The first 9 rows are patterns. Each new row is the sum of 3 different patterns, raised or lowered, with some noise. Before adding, each is slid sideways (what falls off one end comes back at the other) and multiplied by a number that may be negative. Names go in the order of the patterns.
Known rows, each followed by the names of its patterns:
[-1  2  6 -9  5  8 -2  9  4 -1  2 -7 -4  9  5 -7 -7  9  3 -9 -7 -6 -9  8
  4  1 -4  1 -3 -4  6 -2  6 -3  0  6 -6  9 -9  4 -2  0] : dudag
[-9  8 10  6  8 -4 -9  8 -7 -4  6  3 -5  8 -6  4  4  4 -3  9 -7  0  7 -6
  5 -6  2  2  2  7  9 -8 -4 -9 -1  0 -2 -2  5 -1 -1  3] : bez
[-6  9 -7 -1 -2 -4 -8 -8  7  7 -5 -5  0 -9  4 -6 -5 -8 -5  5  0  5  4  1
 -8  1  9 -9 -1 -2  2 -9 -5 -8 -3 -6  1  3  6  5  0 -4] : Dato
[ 3  0  2  5 -2 -2  1 -4 -5 -2  9  5  9 -8 -6  6 -4  5  6  2 -5 -7  5 -1
 -3 -2  0 -9  7 -4  1 -3  8 -3 -4  5  8 -8  3  7  3  4] : Nufa
[ 6 -7  5 -6 -8  2  5  2  6  3  1  9  5  7 -7 -2  8  2  0  1  2  0  5 -8
 -5 -1 -5 -4 -1 10 -4  3 -3  7  9  2  6  7 -8  0 -8  8] : vozu
[ 4  3 -7 -9 -6  4  5  5 -7  2 -5 -6 -8 -8 -6  4  7  9  1  7 -8  0  6  9
 -7  9  8  2 -3  3  7  5  7  5 -8  4  6 -2  9  9 -6  5] : besa
[  3  -5  -2  -5  -7   6  -6  -4  -1   3   0   7  -4  -8   6   8   1  -7
  -1   5  -6   0  -9   0  -4  -9  -9  -6   7 -10   0  -4  -6  -2   6  -6
  -9   3  -3   3  -7   4] : tav
[ 8 -9  6  3 -5  9 -7 -2 -8 -3  8  0 -9  2  1 -5  6  2 -8 -3 -9  3  3 -1
 -5 -1  2  9 -6 -5 -6 -5 -4 -6  3  6  0  6  7  1 -6  4] : vire
[ 4 -2  0  1  0  6  8  5 -1 -9  2 -3 -5  8  1  3  5  1  4 -7  7 -2 -2  2
  4 -7 -6 -1 -5  8 -5 -1 -8  8 10  0 -9  4 -7 -7  5 -8] : somol

New rows, each followed by the names of its patterns:
[ -2   8  -2 -11 -12   2 -13  -5   7 -10   4  13 -14  -3   7 -14  -5   0
 -14  -5   6  -7   5   3  -4   1 -13  12  -4   7   1   2   3  16   3  -3
   1  -1  -1  11  -4  -8] : bez besa tav
[ -6  -6 -11 -12   0  -4   5  -4  14  -6 -15   0  -3  -1  -8   7 -15  -7
  -1   4   5   8   1  -1   7  -7  -3  -9  11  -6   0  -3   2  -5  -4   2
   0  -5  -6   2  -1  -8] : bez vire somol
[  9   0  -4 -13 -13  -4   6   3   1   9   0  -1  -6  10   1   8  16   9
   1  -3  -7  15  12   1  13  -3 -14  15  10  21  -3  -7   4  24   3  15
  -5   1  23   6   9   7] : vozu vire somol
[  6  14   3   9   3  17   5  12   0  13  -2  -5  16  17  -8  17  22   1
   7  10   7  17  12  23 -13   9  20   4  10  20   9  10  18  -7   0  -2
   4  -3   0  18   4   7] : vozu besa somol
[ -5  -3   7  -1  22   1  18 -12   2  14   0  23  10   1  11   4   9  -3
  -7  -8  -4  -2  21   2  -8  -9   5  -3 -13  -9  -2   7  23   9  15  -4
   4  -2  12  -1  12  11] : dudag vozu besa
[  8 -13  -5  -8   2  17 -16   2   9   0   6  14   6 -10 -15  -8  14   6
   0 -14  12   7   5  -9 -14 -14  -2  -3  -5   4   5 -11   8  12  -1  -2
   7  10   3   2  15 -14] : dudag Dato vire
[ -3  -5   1  -5  -3  -1  16  -8  -6  -6   8  -1  -6   6   1   0  -6   3
   8   0   1   1   1   5  -9  -6   8   1   2   3  12   0 -12  -8 -10 -14
  -6   3   3 -15 -13  -2] : dudag tav vire
[  4   9 -22  -6   3  -8   7   2   2 -12  -8  14   3 -15  -6 -17 -15   8
  -7   1  -4   1  -7  -1  -7  10  -8  10  14  -1  -6   9  -7  -8   3  -3
 -15   1 -13   0  -4   3] : bez Nufa vire
[  5  15 -13   3   1   0  -2  10   2   1  16   2   1  -5  12   3   1   5
   4   3   3  11  -1  -2  11 -12   0  -2   9   1   6  -7   8  17   1   7
   7   4  -1 -14   7   2] : Nufa vozu tav
[ -9  -8   8  -9  -9  12  -7  -6   0   8  -9   4  -7  -5   6  -3  -7  -8
  -1  -6 -10  -1   5  -6   3 -24 -17  -2  -6  -3   1  -1 -11  -2  -9   3
   8   4   5 -21  -3  -1] : bez Nufa tav
[ 10  -9   7  -7 -10   4  -3   4 -10  20   3  -1  10  16   1   8   4   5
   6   8 -11   3  18  -4  -4 -10 -13 -10  10  12  10   7  -4   1   5  10
  -3   9   6  -2   1   1] : dudag Nufa vozu
[24  3 17 16 16  7 -1 20 17  1 15 16  0 12 20 17 21 15  9  7 16 13  0  5
 23 22 12 21 14 19 14 10 15  1 -3 10 17 13 12 22  3  7] : Dato Nufa vire
[-16  -5 -15 -19 -15   0  -4 -11 -11 -18 -33 -14 -33  -9  -7 -15  -9 -14
  -9  -4 -11  -9  -9 -18 -10  -6  -7   3 -25 -13 -14 -11 -13  -7 -23 -13
  -6 -24 -19 -19 -28 -25] : vozu vire somol
[ 13 -11  -4  12  -1  -7  10  -1 -10  -6   1  -2  -4   2  -6 -16  10  -3
  -4   5  11  -4  -6   2   3  -2  -4  -1   0   4   8 -13   9 -10  -7 -13
 -11  -7  -5 -10  15   2] : vozu besa vire
[16 14 -3 -5  2 14  2  9  9  2 13  7  8  3 -1  5  8  3 10 11 18  7 19  4
 -4 -2  2 -7  6  9 14 -9 11  3 -6  5 11  7 -1  5  0  8] : Dato besa somol
[-17   0  -8   6 -10 -13 -25   8  -1 -23  -5  -8 -12 -18  -9 -11 -17  -2
  -6  -7   0  -3 -20   0 -15  -1 -20   2   3  -8 -21  -8  -7  -2 -13  -9
  -4  -5   1 -10 -10 -14] : Dato Nufa besa
[ 5 15 -4 12  4  2 -2 -2 -5  1  7 -4  7  4 11 -3 -1  4 -5 10 17 -6 -1 -2
  9  6  9  3 -2  0 10 13 -4 15  2  4 10  2  9 -2  1 -4] : dudag vozu tav
[-10   1   7  -5   0  16   1   7  -2  -7   6   9   4   2  -4   3   6 -15
  -7  -2  -3 -10   4   3   9   8  -6  -1  15  -4  -2   3 -10   7  -4  10
   9  -3   7  -4  -4  -6] : vozu vire somol
[  0 -12  -5  -4  -6   3  -5   3 -10   7  -8 -10  -7  -9   7  -4  -8  -7
 -21   5  -8  -4  13   0   0  -2   7   2 -25  -6   8   8   2   7 -22  -3
  -4  -4   2   0  -5 -13] : dudag besa vire
[  7  13 -11  -4   5  -7 -10  -1   9  -1  -5  -8   0   9  -5  12   4 -11
   9 -12  16   8  -5  -3 -15 -22  16  13   6  10   0  -2   9   4  14  -8
  -4  18  -3  -8   4 -10] : bez Nufa vozu
[ -7  -7  -2  -4  -2  -6  -9  -4 -12   2 -10  -5  -4  12  -9  -9   4   9
 -14   6   6   3   1   5 -12  -9   4   5  -5   8   5 -10  -7   3  11  -3
  -7   3 -10  12  -8   3] : dudag Nufa vire
[  2   8  -6  16  17 -15  -8   8  -1  -3  -7   9  11  10   9   8   1  -9
  15   4   3  10  -1  -1   0  -7   9  -5  14   3  11  -7   8  -1   0   6
  -4  12 -10 -18   3  -8] : dudag bez vire
[ -7   3  -3 -23  -9 -17  -7  -3 -13   7   1  -7 -14  -2 -15  -1  -7 -11
  -8  -2 -13   4   9  -7   2 -11  -1   2  -8  -4  -5 -12  -7  -4   1  -4
  -9  -7   7   1   6   1] : bez Dato vire
[-10  -7  -1 -15   6   3  -6  -5  -2  10   3  -6 -14 -14  -9   7 -16   2
  -9  -9  -5 -10   2   5 -14   3  -1   7   0  -6  -7   3  -1 -13   1  -7
 -15  -4 -21  -5  -2  -4] : dudag Nufa vozu
[  1  -3   5  -9   9   5  10  -2   6   8  -1  -7  -1   6  -1   0  -4  -9
   8  -2  12   9  -2  13  -5   6   3   8  -5   2  -3   1   3  -1  -5  -2
  10 -11   3  -2  12   1] : bez Nufa tav
[14 12 19  4 18 28  4 26 17  9  5 -2  9 23 21 15  9 20 14  4 13 15  6 26
 21 19 14 12 19 20 26 19 14 15 20 21 16 27  3 18 13 14] : dudag Nufa besa
[ -7   5  17  -5   4  11   3   1   6 -10   6  -7  -8   1 -13 -10   6   7
  -9   5  11  -9 -13   6  -7   0   0  11  11   4   7  13  -6   0  -6 -10
  -2  10   9  -8  -5  -9] : bez Dato vire
[  7   1   8  14   1 -15  10   7 -10  11  -1   6   4   4   0  -2 -10   2
   0  10   9  -9 -15  -1  -4   2  -1   9  -9 -10  -3   7   0   1  -4  -4
   3 -10   4   5   2   1] : Nufa besa vire
[ -9  -4  -9 -12   4  -7  -5  -2  -3   4  -9   2 -20 -27  -1  -2 -16  -4
   6 -18 -10   3 -13  -6  -4 -16  -2 -17   3  -9  -4  -9   5  -5 -13   2
 -20 -10   4  -9  14 -14] : dudag vire somol
[ 0  6  6 10  7  0  2 12  0 -6  3  3  2  3 14  7 10 12 19 27  7 -2 -5  7
 -2 12 15 16  6 18 25 -4 10  5 18 -3 12  7 -3 19  1  7] : tav vire somol
[ -2   1 -17  -5 -15   3 -18 -19 -13 -14  -6   1 -10   0  -2  -6  -7 -17
  -9 -15  -5 -17 -21 -14  -5  -1  -1  -3 -11  -6 -12   4 -13  -1  -8 -21
  10 -12  -1  -5  -8 -13] : Dato tav vire
[  3   9  10 -11 -12 -10 -13  -8  13  -9   6  -9   1 -16   1  -1   7 -12
  -7 -13  -8  -8   7  -1 -13   6 -12  -5   8   0  -2  -9  -8  14   6   0
   2  -3   9   3   0   8] : bez besa somol
[-12  -7 -10 -13 -13 -11 -27  -2 -17 -12 -16 -10 -13 -22 -16   1 -14 -18
 -12 -15 -15  -3 -19 -13  -9 -14 -15  -7  -8 -13 -23 -19 -20  -4 -10 -19
  -7 -13 -26 -13 -16  -8] : Nufa vozu vire
[  1  13  -2   8  -3  -9   8   3  14   1   0  13   0  13   4  11 -10   0
  12  -3   4   6  -2  10  -5  11   8   3   8   4   0   5  20   1  -5   9
  13  15   7  13   6  13] : dudag Dato tav
[  4   4  19  12   9  -2   1 -10  15  13  -5  12   3   5  16   5  10   3
  16   5  17  13  20   9   2  14   8  -1  12   6  10  12  -9  -8  15  -1
  -8   0  23   2  -1  -5] : dudag vozu besa
[ -7  -3 -15  -3   3 -17  -2  -3 -15 -13   7  -2   3  -2  -8  -9  -3  -5
  -1   9   1  11   4  11  -6 -16  -6 -11 -12   5  -5   1 -11  -2   1  -5
  -1  -5  -8  -3  -1  -8] : bez vozu besa
[-1  8 17 15 10 -1 16 15 -4  8  4 -3 17 16 15  3 19  3  4  4 18  8 27 15
 16 10  2  8  6 10 14  4 10 12  9 18 15  8 23 11  6 11] : Dato besa somol
[ -7  -4   4  14   9   0  -4 -10  14   8   3   5  17  -5  12  18   0   0
 -10  -8  -3  -4  -8  -8   4  -6  -9   8  -7  -7   8  -7  24  -2  14  -4
 -10  -1  12   0  15  10] : Dato besa vire
[ -1  -2   4   1 -15 -26   3 -19   4 -19 -18 -23 -10   1   5 -19   2 -22
 -24   9 -23   0  -6 -11  -6  -8  -2   1  -2 -21 -19  -6  -8 -10  -8  -6
  -9  -6 -12  -4 -22  10] : Dato vozu somol
[  7   6  15   6   5   3  -1  10   7   4   1  -6 -10  -5   8  23  -3   7
   9   2   3  16  -6  10   8   9  -3  15   5   9  -6   9   6  -1   3  -5
   0   1  -6   0  14  16] : bez Nufa vozu
[  3  18   7   3   4   7 -14  11 -11   1   6 -16   0 -13  -6  14  -7   6
   2  -4   4   4  -3  -6  -3  -3   1   8  -5  -2  -4  -1  20 -12 -15  -7
   3  -7 -14   0   0   5] : dudag Dato vozu
[-14 -12  -5 -11   0 -16  -8 -15   0 -12  -4  -9  -8 -13 -24 -12  -2 -15
 -12  -9  -7   2  -2 -15 -14  -1   0 -19 -15 -11   6  -1  -6  -9 -15 -12
 -10 -15   0  -2 -17   3] : Nufa tav vire
[  2  15   1   2   3   2   1   2  -8   6  10   1   7  -6   3  -6  -6  -6
   2  -7   2  -3   6   7  12 -13   5   2   6  -1   6  -4   5   0   0  -1
  10  -1  15  -6   1  16] : bez besa tav
[ 11  -8  -1  -7   0 -15  -1 -10 -11 -12  -2 -13 -16  -6   7 -17  -9  -5
 -12  -3   8   6   0  -5 -19   2  -1  -7   1 -10  -3  15  12  -3  -9 -14
   8  -6  -2   4  -2  12] : besa tav vire
[  9  -5  -9  12   3   9  -7  -3   2   7  20  -8  16   4  -3  10  -4  -1
  -1   9   4  -3   0  10   1 -12  15  15   5  19  -8  10   7   5 -12   0
  -1   8  -1  10   3 -11] : dudag tav somol
[ 12 -18  -1   5   7 -18   1   9   9   2  13  -9  -1  -3   4  -1  -4   0
  -8   6  -5   0   4   2   5 -16  -3  -9  -3  -5  -5   4  -2   7   2 -10
   8  -6   3  12 -12   4] : dudag bez vire
[ -6  -9  -7 -14 -19  -9  -3   5  -1 -16   2   6   2  -3 -11 -13  -1  -6
  -8   9   8 -22   6 -11   0  -5  10   0  10 -12  -2  15  -3  11 -12 -12
   7   3   0  13  -4 -14] : bez vozu besa
[-17   1  -6   0  -8  -2  -3   5   1  -6  -2  -3  -4   9   1 -18  12  -6
 -12  -4  -3   2 -17   0   9  -3  -3  11 -21   9  -7  -4 -20  -4  -2  -5
   0   3 -12 -16   0   1] : Dato Nufa tav
[-8 12 17 14 -3  3 -8  0 10 -2  3  6 -1  2  0  8  7 20  0  4  3 -7 17 -4
  4  9 -2  9 11 -5  6  2 -4 11 10 -7 -4 21 -4 -3 -3  6] : dudag bez Nufa
[  0  -8   4  -2  -9  17  -9 -14 -16  10   4 -12  -6  -3   5  -5   5   5
   2   4 -16  14   6   4  -7  -4 -12  19   7 -14   0 -12  -3 -12   2  14
  -4  10  13  -6  -1  13] : Nufa tav vire
[ -5   7  -2 -11   0  -1   5  10  11  10  -5   3  11   1  15  11   2   6
   9  -4   0   4   7  17   7   4  -6  -1   8  17   0  15   1   0  -1   5
  -1   8  -6   0   5   4] : bez Dato besa
[-11   4   4  -4 -14   3  -9  -7   8 -14 -16  -7  -4  -2   1  -3   1   9
  -3   0   1  -6  -1  -4   5  -9   5  -9   0  -7   0  13 -12   4  -4   2
  -7  -3 -11   7   3  11] : bez Nufa tav
[ -7  -4   1   3   6  -6  11 -21  -4  -6   6  14  -4  12  -6   2   1   6
  -7   0  12  13   3   1  12  -4   5  -8   0 -12   7  -6 -14  -3  -2   4
  -1  -2  11   3   0   3] : bez Nufa vozu
[  7   1  -3  10 -12  -6  -5  -3  -4   8   3  -5   7  -2   3   3   4   2
  -4   6  -2  -3  -9   4 -19  -1   3   3  -1  16  -1 -10  15  -4  -1   0
   1  -1  -1 -12   0   3] : bez Nufa somol
[ 8 -4 -6 -9  1  6 -1 -3  5  8 -8  2 -2  3  4 16 13  0  6 -7  9  3 14 -9
 20 16 15  5  0 14  4  9  1  0  9 -1  9 13 13 -7 19  5] : Dato vozu besa
[  1   8  12  -6   1  -1   3   0  -1  -8   1 -10   6   6   2 -12   5   5
   4   2  -6 -10   0  -9  -3   2  14  10  15   0   4 -10  13   7   4  13
  11   8  23 -13  -2  -9] : Nufa besa vire
[15 19 13  6 25  5 11  2 26 14 -3 28  6 12 10 23 22 18 25  9 23 13 15  3
 13 27 12 10 24 13 21 22 10 15  1 -1 19 18 16  9 20 16] : dudag Dato vozu
[  8  -6 -12 -10   5 -15  -5   7  -7 -12   6 -18  -7  -1  -1 -12  -6 -10
  -5   3   3  -9 -15   0 -17  -7  11 -11   4 -10   1   9  13   5 -17   1
   5   0   6  11  -6  12] : Nufa besa tav
[ -1   1  -2  -2 -17  10  -8  -3  -4 -11 -23  -6 -16 -19  -4   5 -12  12
 -14  -5  -3 -11 -12  17  -9 -16   3 -21  -9 -13  -7  -2 -15   7   8 -19
 -11  -6 -14  -4  -9 -10] : bez Nufa vozu
[ -2  20  -6 -10 -14  -1  -1  -7 -17   4   0  12   4  12 -15   7   1   2
  -2   9   7   5  -2   4   6  11   2   8  -9   3   0  -5  21   3   8  13
   3  14   1 -12  -1  -2] : dudag bez besa
[  1  -2  16   3  12  20   5  17  -1  -1  13   0   5  20   6 -12   2  -6
   6  16  -1   7   0  11   6   9  -5  18   7   0   4   4   2  26   6   4
  18   8   7  17   1   3] : bez vozu tav
[ 14   1  18  -2  -1   5  15  10  15  -2  -5   7   1   4   8   0  -5   4
   3  10   6   7   3  14   8   4  10 -12   2 -10   9  14   7  14  15  -2
   0  -5  12   7  -3  10] : bez Nufa vire
[ -9  10 -17 -10  -2  -4  -2   5  -2 -17   3   1  -8   6   0   0 -11  -7
 -16   1   1  -2  -1 -20  -1  -8  -8  10 -13 -10  -1  -9   5  12 -17  -6
   0   7 -11  -6   4  -6] : dudag Nufa vire
[-12 -20 -18 -16 -16   3 -22 -28 -20  -9 -20   0 -17 -12 -22  -3  -7 -22
  -9   8 -20 -20 -17 -10 -25 -18 -22 -19  -8 -11 -10 -21 -14 -15  -9 -18
 -23 -17  -9   4 -12   5] : Nufa vozu tav
[  2  -4  -1  10   8  -1  -2  -6   6   8   1  17  -2   3 -11   3  10  12
   8   0  -4   3  -1   1  19   6   6   2   3   2  -5 -11  -6   5   7  16
 -11  13  -8  -4   2   3] : Dato vozu besa
